The first 4 rows are patterns. Each new row is the sum of 2 different patterns, raised or lowered, with some noise. Before adding, each is slid sideways (what falls off one end comes back at the other) and multiplied by a number that may be negative. Names go in the order of the patterns.
In the rows, zero is written as 128.
Some rows, each with the names of its patterns after it:
[114 136 137 144 132 120 164 107  96 148 139 125 149 116  90 120 129 107
 153 141 131 158 159  93 150  95 102 138 143 164 144 124 120 143  99 165
 164 104 157  90 155 112 110 115] => K
[143 128 125 143 163 128 120  99 165 152 113 108 123 122 120 151 114 113
 150 149 103 115 112 163 164  93 156 132 166 135 155 142 128 116 163 148
 158 163 141  93 160 143 109 116] => S
[123  92 116 137 158 165 115 115 102 103 152 164 108 156  99  98 134 148
 162 131  97  99 147 110 117 144 108 159 145 103 121 131 150 129  99 111
 165 101 142 153 120 118 158 111] => G
[110 121 109 107 158 119  96 153 136 130 141 156  95 108 155 136 110 120
 154 100  97 118 130 152 104 120 108 109 128 152 149 139 156  95 165 161
 129 103 142  95 147  93 159 158] => W

New rows, each followed by the names of its patterns:
[129 134 103 118 118 133 174 140  90 119  60 122  91 151 134 127  81  73
 119 122 141  69 153 140 131 140 136  82  88 139 130  73 128 168  79  83
 112 103 149 128 119  99 119  97] => K W
[137 146 179 122 162 130 166 182 158 152 140 148 164 140 129 158 145 170
 153 189 141 135 167 142 133 149 175 127 145 129 138 182 122 166 127 148
 162 177 175 158 171 122 179 181] => K W
[122 133 122 121 146 146 133 130 124 166 136 102 155 142 146 148 138 119
 129 130 136 155 152 148 154 137 126 151 109 115 145 141 153 148 145 130
 139 107 168 162 115 142 111 146] => K S
[121 114  97  67  94 114 123  86 124 106 103 103  55  98 112 129  87  91
 111 137 125  64 124  81  77 114  94  85 135  98 131 116  84  80  86 120
 115 137 114  74  67 108  62 148] => K G
[130  85 114  70  84 123 123  94 123 102 107  65 111 136 165  87  81 162
 139 123 138 124  82  64 109 100 180  48  64 134 164 111 158 108 130 104
 105 115 105 162 153 106  94 114] => S W
[ 98  66 129  98 157  83 131 135 120 111 108 111 116  94 111  90 145 148
 101 109 107 103 134 140 113 127 142 101  87  94 106  73 146  76 142 127
 100 102  88  83 108 108  85 137] => K S
[173 136 126 103  82 112 114 135 120 121  53 111  90 166 137 140  83 113
  90 124 162 105 150 145  79 146 113  81 136 123 106  73 144 164 114  76
 159 111  73 148 152  96 134 104] => G W
[133 184 157 192 181 147 151 109 179 207 167 160 149 185 133 163 123 135
 184 169 165 142 152 207 158 105 193 153 134 178 158 108 166 163 174 184
 158 134 144 189 145 194 158 120] => K G
[100  72 110 107 106  95 113 113  99 100  84 101 105 101  98  82  88 130
 117  68 113  97  88  94 115  93 113 102 111 116  96  89  85 108  99 107
 111  75  90  98  71 116 126  90] => G W
[ 95 157 145 103 111 115 119 109 142 133 142 104  92 147 113 151 119 130
 117 115 123 103 137  93 101 126 120 124 156 102 136 105  94 138 144 137
 134 115 116 134 106 103 107 131] => K W
[127 129 102 126 124 107 123 148 129 111 134 166 115  85 163 120  96 126
 150  86 117 124 153 151 102  99  86 123 135 161 159 116 120 118 131 170
 148 104 122  79 137 124 168 133] => G W
[113 142  96 108  99  87 107 152  90 111 128 144 120 117 122 109  81 127
 145 155  87 109 129 138 127 119 119 115 130 151 112  98 143 123 133  91
  91 152 108 104  73 125  86 124] => K S
[ 98 110 108  70 127 131  75 136 123  67 114 155 162 111  94  97 127  77
 111 142 124 120 118 110 131 128 146 128  76 117 168  80 118 164 126 125
 121  77 145  67 106  99 143 134] => S G
[130 171 161 120 147 157 119 139 117 130 166 134 135 118 131 158 160 127
 161 143 110 160 160 122 140 149 147 156 120 134 130 140 146 148 146 138
 114 139 134 161 160 142 139 106] => G W
[141 183 168 180 166 135 171 166 183 172 147 139 166 142 152 191 137 138
 173 167 150 161 144 184 156 161 163 158 159 160 155 182 169 159 143 145
 156 155 195 172 132 144 178 156] => G W
[ 99  87  88  72  55  89 153  84  62 136 102  69 107 109  66  81 103 132
 134  62  58  88 128 114 124 124  64  88 128  62 101 144 108 101  46  67
 154  96  85  79 101  65 102  79] => S G
[105 160  86  80 126  74 158  97 143 145 119 113 118  96 114 126 122  74
 122 146 112 118 111 106 132 145 133 102 129 103 108 112  80  88 162 104
 131 154 101  92  85 105 106 131] => K G
[149 136 118  96 115 173 104 162  75 100 141 101 174 123 128 140 128 125
 122 158  98 123 161 115 146 169 123 116 115 118 156 196 119 119 170 131
 131 141 117  92 181 130 152 146] => K S
[141 110 148 120 118 167 150 139 139 153 140 160 100 143 135 131 161 153
 118 146 150 147 165 151 108 129 129 161 147 146 117 109 155 126 166 160
 131 144 107 122 168 162 125 161] => K G
